The rows are grouped in 3 ways, from coarse to fine. Each group lies inside one group of the grouping before and may be the whole of it. The rows also spread widely along 11 directions, which tell nothing about the answers.
Some rows, each with its group in each grouping after it:
-5 -30 4 -5 -14 3 42 -25 0 38 6 15 16 2 -13 -20 51 -20 -> Q_507 Q_692 Q_650
16 7 49 9 -3 -12 27 12 8 -4 7 -9 16 6 42 -27 21 -25 -> Q_310 Q_605 Q_799
-19 25 -14 2 -8 -25 -10 35 -55 18 -26 -16 16 13 7 21 4 -24 -> Q_356 Q_430 Q_386
5 28 0 35 -25 -8 4 24 -27 7 1 5 3 17 0 44 -2 30 -> Q_357 Q_754 Q_156
0 21 -21 -3 11 -30 -6 -2 -30 37 -5 15 41 32 -30 41 24 12 -> Q_507 Q_212 Q_182
4 20 3 29 1 3 10 -47 19 24 45 17 14 18 -27 46 -20 36 -> Q_310 Q_596 Q_119
-46 0 1 -41 -29 -30 -9 -18 -32 -3 17 -32 -10 -8 14 20 -16 -26 -> Q_357 Q_14 Q_831
-4 -18 24 -37 -1 -23 8 -21 17 8 -1 9 11 -17 34 -1 2 -26 -> Q_507 Q_692 Q_505
-56 30 7 -12 1 12 -5 4 13 26 -35 -36 18 -17 30 28 -25 -54 -> Q_507 Q_212 Q_278
35 -15 -41 11 -9 30 35 9 -31 30 10 12 -6 -14 -15 -19 50 -11 -> Q_357 Q_612 Q_924
-10 16 -3 -20 -19 -6 0 44 -12 14 -50 10 -13 -36 37 18 -9 -10 -> Q_357 Q_612 Q_947
-5 32 7 -19 31 12 15 30 -25 7 -39 -33 2 -8 -6 -12 -1 -43 -> Q_310 Q_12 Q_362
-14 43 1 18 -55 -44 -16 -4 -24 13 8 6 22 -17 41 62 20 0 -> Q_507 Q_692 Q_531
26 -21 29 36 31 10 31 21 16 17 16 36 -6 42 5 1 -36 43 -> Q_357 Q_612 Q_504
25 38 21 39 2 31 48 2 10 15 0 6 6 -4 -26 10 -7 -1 -> Q_356 Q_430 Q_940
-25 45 2 -6 13 -27 -3 -11 6 50 -8 -1 54 32 16 36 25 -23 -> Q_310 Q_596 Q_643
15 39 14 41 21 49 13 34 1 -4 -7 -28 -9 17 -2 15 -25 2 -> Q_310 Q_78 Q_315
-12 -2 50 45 -11 46 34 -11 -9 -33 29 -38 -26 6 -15 -12 -35 0 -> Q_356 Q_419 Q_88
3 -4 6 -14 1 -31 -36 -24 -11 -30 47 -11 -16 -3 37 33 -61 22 -> Q_310 Q_12 Q_856
-10 -31 11 -14 -6 27 16 7 -11 0 -13 -22 -9 17 -6 -16 21 -3 -> Q_310 Q_12 Q_918
14 -15 -24 -7 -23 26 -36 -13 18 -4 23 -12 -12 -6 46 40 -2 22 -> Q_310 Q_605 Q_848
-42 10 -2 -6 -16 39 -2 8 -10 -3 -31 -48 -16 -27 2 22 -19 -32 -> Q_507 Q_212 Q_278
25 12 -1 36 -33 -10 -20 19 -57 -35 47 -26 -14 12 35 18 13 15 -> Q_357 Q_612 Q_947
2 3 26 1 -17 -11 -14 -53 8 -20 50 -16 5 10 7 44 -11 23 -> Q_507 Q_692 Q_531
13 -21 -51 -7 11 25 8 56 -35 35 -44 7 -8 -1 12 -13 18 -21 -> Q_357 Q_754 Q_156
2 31 15 30 -3 18 38 4 -8 4 4 -2 -13 -27 -14 -2 -30 -12 -> Q_310 Q_596 Q_643
14 16 -25 5 21 -24 8 19 -32 43 -7 15 37 15 -3 6 32 -26 -> Q_507 Q_212 Q_278
-15 47 43 -2 16 -6 30 -5 18 24 -12 -27 37 13 3 3 8 -38 -> Q_310 Q_605 Q_799
26 -26 -40 -58 0 -17 -11 -31 7 31 -1 43 9 -14 -14 34 5 25 -> Q_356 Q_430 Q_386
-18 2 8 37 18 21 36 -20 -12 22 36 -15 0 21 -31 -11 -30 -14 -> Q_310 Q_596 Q_643
35 13 -14 -11 19 36 -23 -11 38 4 6 -13 1 -2 20 40 -15 19 -> Q_310 Q_605 Q_799
-18 -13 28 -24 -29 -33 16 -39 14 14 31 8 15 -4 20 6 9 -5 -> Q_310 Q_605 Q_848
20 24 4 -25 15 -23 21 24 -39 5 -23 0 2 -14 -19 -3 4 -13 -> Q_357 Q_612 Q_924
-7 4 -17 -14 3 24 43 -9 -38 15 -10 -12 -19 -23 -81 -3 -2 -3 -> Q_310 Q_12 Q_856
-11 -38 -23 -23 -11 -39 -4 -23 -23 28 40 22 2 4 13 6 -11 -1 -> Q_310 Q_78 Q_315
21 -2 20 13 6 92 2 -4 60 -16 -7 -27 -16 -1 28 20 -19 8 -> Q_356 Q_430 Q_386

New rows. What belongs after each?
59 -38 -2 -37 23 -7 -34 -24 -9 -47 48 -6 -13 14 18 2 -21 25 -> Q_356 Q_430 Q_386
-19 -24 -17 -17 20 37 6 5 -10 29 -19 -27 10 16 14 -21 13 -47 -> Q_356 Q_419 Q_88
11 9 -29 -12 -3 -57 -14 -12 -39 37 18 35 38 13 6 32 18 6 -> Q_356 Q_419 Q_88
25 -47 -22 -24 40 8 -21 -21 8 12 46 -2 8 43 27 -8 -6 -2 -> Q_310 Q_78 Q_315
5 -30 -13 -47 22 -27 6 -7 -25 7 12 22 -21 9 -37 7 -37 25 -> Q_357 Q_14 Q_831
7 30 19 -11 -20 2 -4 -8 -13 -31 5 -32 -14 -33 14 21 -16 -4 -> Q_310 Q_12 Q_918
-6 11 13 -19 1 -17 -5 10 3 19 -26 9 32 12 21 22 23 -6 -> Q_507 Q_212 Q_182
22 -11 -10 -14 8 -33 -51 13 -22 -19 16 13 -6 5 58 32 -46 26 -> Q_356 Q_419 Q_88
-1 22 7 -7 -25 33 3 22 -10 -28 -28 -33 -33 -42 13 19 -23 -8 -> Q_357 Q_754 Q_156
17 60 10 13 -14 11 -13 23 3 -13 -25 -19 9 -35 37 45 3 -13 -> Q_507 Q_212 Q_278
3 26 -40 -2 -20 -21 -8 34 -49 30 -7 1 13 1 26 18 38 -24 -> Q_357 Q_14 Q_831
69 -31 2 7 8 7 24 12 -9 -10 16 42 -14 15 -22 -8 7 47 -> Q_356 Q_430 Q_940
72 -4 13 0 19 -4 -22 41 -17 -46 10 6 -24 -1 33 3 -25 38 -> Q_310 Q_605 Q_848
-19 -43 -10 -76 18 -5 -25 -45 -4 -4 9 -21 1 13 -11 13 -19 -1 -> Q_356 Q_419 Q_88
-17 -3 43 29 -17 22 -1 -18 10 -31 36 -28 -18 -1 47 9 -50 -2 -> Q_356 Q_419 Q_88
12 26 -7 48 -6 35 30 4 -5 24 25 -7 5 3 -4 6 12 -13 -> Q_310 Q_78 Q_315
-22 -21 23 -18 -5 5 11 -30 19 4 19 -9 2 4 25 -7 -6 -17 -> Q_310 Q_596 Q_643
29 2 41 39 1 -18 33 11 -32 -14 30 19 5 24 -8 -15 -2 21 -> Q_356 Q_419 Q_88
-11 -3 -14 -48 -2 27 -10 -23 14 15 -17 -27 19 8 -3 26 33 -19 -> Q_356 Q_430 Q_386
11 -14 -56 -45 3 -32 -42 -18 -37 13 26 -8 15 -4 39 9 20 -30 -> Q_310 Q_596 Q_643
-24 16 38 -23 -31 -41 4 13 -2 1 -26 5 13 1 36 27 9 -1 -> Q_357 Q_754 Q_156
9 -6 45 40 -35 6 50 2 -10 -18 29 4 -22 -16 18 -22 -10 -2 -> Q_357 Q_754 Q_156
23 16 19 18 0 40 31 -13 17 2 10 -6 1 13 -23 20 18 25 -> Q_357 Q_612 Q_924
41 16 -9 -1 13 24 4 -40 16 -13 36 2 -13 -7 -36 47 -36 45 -> Q_357 Q_754 Q_156
30 -30 -6 32 2 12 32 -14 -4 10 36 38 -15 -11 -27 1 -26 31 -> Q_507 Q_212 Q_278
-41 21 -11 -14 -1 14 -23 20 -17 6 -33 -52 6 -12 36 22 -10 -52 -> Q_507 Q_212 Q_278
20 68 25 73 -3 13 7 36 -23 -14 6 -21 12 -1 31 22 -12 -15 -> Q_507 Q_212 Q_182
-26 -26 -1 14 -20 75 10 4 5 -5 -17 -33 -24 4 -18 13 4 12 -> Q_507 Q_212 Q_182
35 -28 21 -23 50 -7 -21 13 12 -16 6 13 6 58 21 1 -13 39 -> Q_310 Q_596 Q_643
-10 -5 12 -26 -14 -67 -13 -8 -36 1 31 4 13 12 37 12 0 -6 -> Q_357 Q_612 Q_947
-10 0 -18 -19 -9 -20 -30 7 -28 11 6 -25 23 22 49 15 17 -33 -> Q_356 Q_430 Q_940
-5 21 -1 -22 -21 -24 -4 1 -25 8 0 -13 9 -17 27 22 15 -23 -> Q_357 Q_612 Q_504
5 6 4 7 -20 0 12 23 -11 7 -7 12 -12 -19 27 11 -3 4 -> Q_357 Q_612 Q_947
32 -27 -9 -41 -1 -30 16 -43 11 30 23 47 24 -6 0 1 24 2 -> Q_356 Q_430 Q_386
-15 23 -1 -5 -13 -25 -20 1 -19 6 8 -20 18 17 36 38 -4 -10 -> Q_357 Q_754 Q_156
4 -10 19 29 -3 46 -17 34 31 -12 -7 -15 -20 -6 92 4 -52 -13 -> Q_356 Q_430 Q_386
11 4 9 -47 9 -5 -4 29 -3 -3 -55 7 -2 -33 29 0 -7 -19 -> Q_356 Q_419 Q_88
10 -25 18 22 11 45 9 45 15 -4 -28 5 -21 27 12 -7 -5 30 -> Q_310 Q_596 Q_119
22 40 25 27 7 -17 17 -7 -15 -8 24 7 7 10 -22 21 -18 23 -> Q_310 Q_596 Q_643
16 -1 52 24 -6 5 30 19 25 0 -3 26 -3 21 1 11 -11 47 -> Q_310 Q_605 Q_848
44 -24 -11 0 12 27 17 -38 10 11 40 18 8 7 -8 -3 18 13 -> Q_356 Q_419 Q_88
-4 -43 -10 -11 19 -18 32 -27 -33 27 44 3 10 41 -32 -26 0 -12 -> Q_357 Q_754 Q_156
-42 11 23 9 1 17 -3 31 -14 -10 -21 -38 -18 2 33 -2 -43 -27 -> Q_310 Q_596 Q_643
31 13 11 35 -15 34 0 -10 -13 -30 40 -27 -7 -8 28 4 3 -7 -> Q_356 Q_419 Q_88
16 30 5 59 -29 42 37 23 -29 3 10 -16 -18 -9 -18 14 13 10 -> Q_357 Q_612 Q_504
5 -15 1 -12 -26 59 -10 1 12 -23 -14 -30 -23 -26 35 9 12 -6 -> Q_356 Q_419 Q_88
13 -13 19 -15 -11 -7 -2 -37 22 -5 27 8 16 3 15 24 19 14 -> Q_507 Q_212 Q_278
20 -3 -3 -32 4 -7 3 56 -19 12 -62 15 6 -6 21 -8 29 -14 -> Q_356 Q_430 Q_386
25 4 -19 -30 28 54 29 13 12 16 -46 -4 -12 -20 -34 1 3 -7 -> Q_357 Q_754 Q_156
15 -15 -35 -20 38 -14 2 -1 8 71 -4 29 44 48 -11 12 32 3 -> Q_310 Q_605 Q_799
18 10 43 -3 -4 27 -12 39 24 -41 -31 -18 -21 -19 66 -3 -6 -3 -> Q_310 Q_596 Q_119
-4 14 15 -34 18 -27 -1 -31 -9 11 14 -26 44 45 -6 13 28 -25 -> Q_356 Q_430 Q_940
56 -11 10 11 7 1 26 -29 19 9 53 29 14 10 5 -7 20 21 -> Q_310 Q_605 Q_848
32 -29 26 -2 -32 36 -1 4 21 -35 4 -3 -16 -3 43 0 30 21 -> Q_356 Q_430 Q_386
-5 -24 30 -19 22 -32 -16 -27 6 -2 31 9 16 46 16 19 -34 26 -> Q_356 Q_419 Q_88
